The groups are shells around one centre, one inside the other: the same stretched ball of 5 dimensions in 8 sizes.
(in the rows, 128 means zero)
Some rows, each with its group after it:
[126 102 128 150 136  99  87 124 133 158 155 119 124  99]	K351
[130  81 110 133  84 133  97 112 148 169 157 132 137 141]	K402
[149  83 108 114  78 150 111 103 131 195 161 147 135 148]	K24
[152  68 106 122  96 134 115 108 124 182 157 154 128 126]	K45
[ 53  96 107 147  63 104  65 107 159 134 111  99 127 142]	K24
[ 98 103 102 132  90 119  86 108 133 167 134 124 116 123]	K351
[166  59 132 138 149  94 118 119 103 165 157 155 122  81]	K149
[100  72 125 150 116  81  88 115 128 135 124 124 120  97]	K149
[100  82 120 141 113  88  90 110 116 149 121 128 114  97]	K227
[ 87 107 132 146 100  98  73 111 141 151 130 102 130 124]	K45
[ 72 113 116 140  90 101  71 106 135 154 118 105 118 123]	K950
[112  55 118 132  50 131  96 102 160 154 140 127 152 167]	K351
[ 90 113 141 148 105  96  70 112 141 153 134  96 134 125]	K227
[137 101 176 147 122 101  84 115 140 166 162 100 159 134]	K950
[ 72  63 116 133  55 102  85  95 138 140 103 121 131 143]	K24
[126  66  89 130  96 120 107 112 126 162 140 152 113 110]	K227
[ 98  87 127 130  89 104  89 100 121 162 121 123 126 125]	K402
[129  72  90 119  81 135 110 104 125 178 142 153 118 128]	K45
[111  50 114 144  77 111  95 112 155 138 138 130 140 138]	K863
[ 85 103 128 129  61 122  77  97 146 166 126 105 140 159]	K863
[108 119 155 144 113 102  74 111 138 165 146  96 142 129]	K351
[126  77 113 116  91 119 109  97 104 181 129 148 118 120]	K863
[118  54 111 132 103  96 107 106 111 151 122 149 115 101]	K149
[163  57 103 113 101 133 127 104 105 188 152 170 120 115]	K149
[120  51 111 136  82 114 103 109 140 149 137 140 133 130]	K45
[ 82 103 136 131  71 110  76  96 136 163 120 103 138 149]	K24
[ 78  83 132 137  56 112  76  99 154 148 120 104 146 161]	K402
[121 111 158 155 163  70  82 122 112 153 143 108 123  77]	K149
[138  54 113 141 100 115 106 118 143 152 154 142 134 122]	K863
[ 63  85 126 147  81  86  71 105 141 131 106 103 127 125]	K950
[153  59 131 136 120 107 112 114 121 163 154 145 133 109]	K45
[131 118 140 133 127 110  90 111 117 183 153 118 128 112]	K351
[131 102 110 124 109 125 100 108 116 185 149 138 117 114]	K402
[146  88 162 157 141  93  89 127 143 153 169 110 150 111]	K950
[ 80  72  99 126  46 123  88  95 143 154 114 127 128 152]	K227
[139  76 115 113 102 120 115  97  96 187 135 155 116 112]	K24
[101 121 136 152 143  82  75 120 122 154 137 106 115  87]	K950
[144  45 109 117  85 124 122 100 113 173 138 163 126 124]	K863
[115  62  94 116  67 129 109  96 121 171 126 152 120 134]	K227
[177  80 146 132 152 105 116 117 102 183 169 147 130  91]	K402

New rows, each followed by its group:
[106  82 152 146  95  97  82 109 144 148 137 105 149 136]	K45
[180  83 147 123 143 113 120 110  95 195 167 150 131 100]	K24
[175  78 127 118 135 118 124 108  91 196 160 161 120  97]	K863
[123  72 143 154 136  78  92 121 127 139 141 122 130  93]	K149
[ 70  90 142 145  47 115  65 102 176 141 126  86 160 179]	K950
[127  61  86 122  80 130 111 106 126 169 138 157 117 124]	K45
[130  46  86 107  46 149 119  93 128 179 134 164 128 153]	K24
[158  68  91 112 113 128 127 105  93 191 147 175 104  97]	K863
[141  57 121 116  77 130 115  97 120 179 141 150 137 141]	K950
[ 72 104 123 140  97  89  74 104 124 149 109 109 116 112]	K24
[103  87  95 121  57 141  94  99 142 174 135 132 128 153]	K351
[112  91 116 138  72 134  84 112 165 163 155 114 146 158]	K950
[ 99  80 130 154 126  75  84 118 126 135 125 118 119  90]	K863
[131  80 131 132 131  92 105 108  98 167 133 141 115  89]	K402
[113  86 103 120  78 129  99 100 124 177 133 139 121 133]	K45
[132 103 156 139 120 105  89 112 129 172 155 111 144 124]	K45
[133 119 138 137 153  93  92 116 100 178 148 124 113  82]	K149
[111  95 123 147 144  79  90 118 109 151 131 128 106  74]	K149
[139  81  94 127  98 134 106 113 132 176 156 148 120 121]	K149
[134  68 147 144  96 112  94 113 151 155 156 118 155 142]	K351
[120  46  92 114  40 146 112  95 142 170 134 153 136 162]	K863
[136  54 100 132 104 113 112 113 123 159 143 155 118 106]	K227
[ 93  63  95 138  46 133  87 108 172 144 137 124 141 163]	K24
[155  61 152 137 102 117 105 112 141 165 164 129 157 140]	K24
[ 60  94 125 153  89  83  66 110 146 128 109  98 125 120]	K24
[ 81  92 121 129  58 118  80  96 142 160 119 111 135 154]	K351
[146  55 108 142 122 107 110 122 129 153 155 151 122  97]	K24
[ 78  57 109 141  56 107  85 103 154 133 115 121 134 145]	K351
[176  61 104 119 106 141 126 112 120 190 171 167 128 121]	K24
[ 89  84  95 117  45 137  92  93 137 172 120 131 125 156]	K863
[149  82 154 136 121 107 101 111 123 172 157 126 145 122]	K227
[101  69 131 148 120  75  91 112 118 136 118 126 119  92]	K24
[122  86 128 142  82 128  86 115 164 160 160 113 151 154]	K863
[ 82  72 110 131  41 127  84  98 158 151 122 117 141 167]	K45
[ 87 109 156 154 106  88  66 113 148 144 133  87 144 130]	K351
[187  94 133 130 182 100 122 122  79 194 171 159 107  58]	K950
[142  47  79 119  93 127 123 107 113 170 140 174 108 107]	K863
[137  48 116 130  93 114 113 107 125 160 141 151 131 121]	K227
[168  63 121 122 140 104 126 110  86 182 149 167 112  81]	K863
[111  88 100 135 113 104  96 112 117 161 132 139 106  96]	K227
[ 67 109 142 145  80  95  64 103 146 146 116  89 138 141]	K950
[146  66 105 124 121 110 118 109  99 175 141 162 108  91]	K45
[119  48 109 135 109  92 109 108 110 147 122 152 112  93]	K24
[120  99 117 126 109 112  97 105 111 177 136 134 116 110]	K45
[150  56 129 134 103 116 110 112 132 164 156 142 141 126]	K227
[153  60 116 131  96 130 112 113 139 171 163 147 139 133]	K351
[168  54 121 119  95 135 123 106 122 184 163 158 140 133]	K950
[130 116 145 151 155  89  84 125 122 163 157 112 124  88]	K351
[ 83  94 114 137  63 121  77 104 156 154 129 108 137 153]	K45
[134  51 110 138 104 108 108 115 130 152 144 148 125 111]	K402
[112  52  79 124  48 143 104 104 154 160 138 149 129 153]	K950
[ 87 121 150 156 117  87  63 117 146 147 136  86 136 120]	K863
[ 75  61 117 152  63 101  77 111 167 123 121 109 141 146]	K24
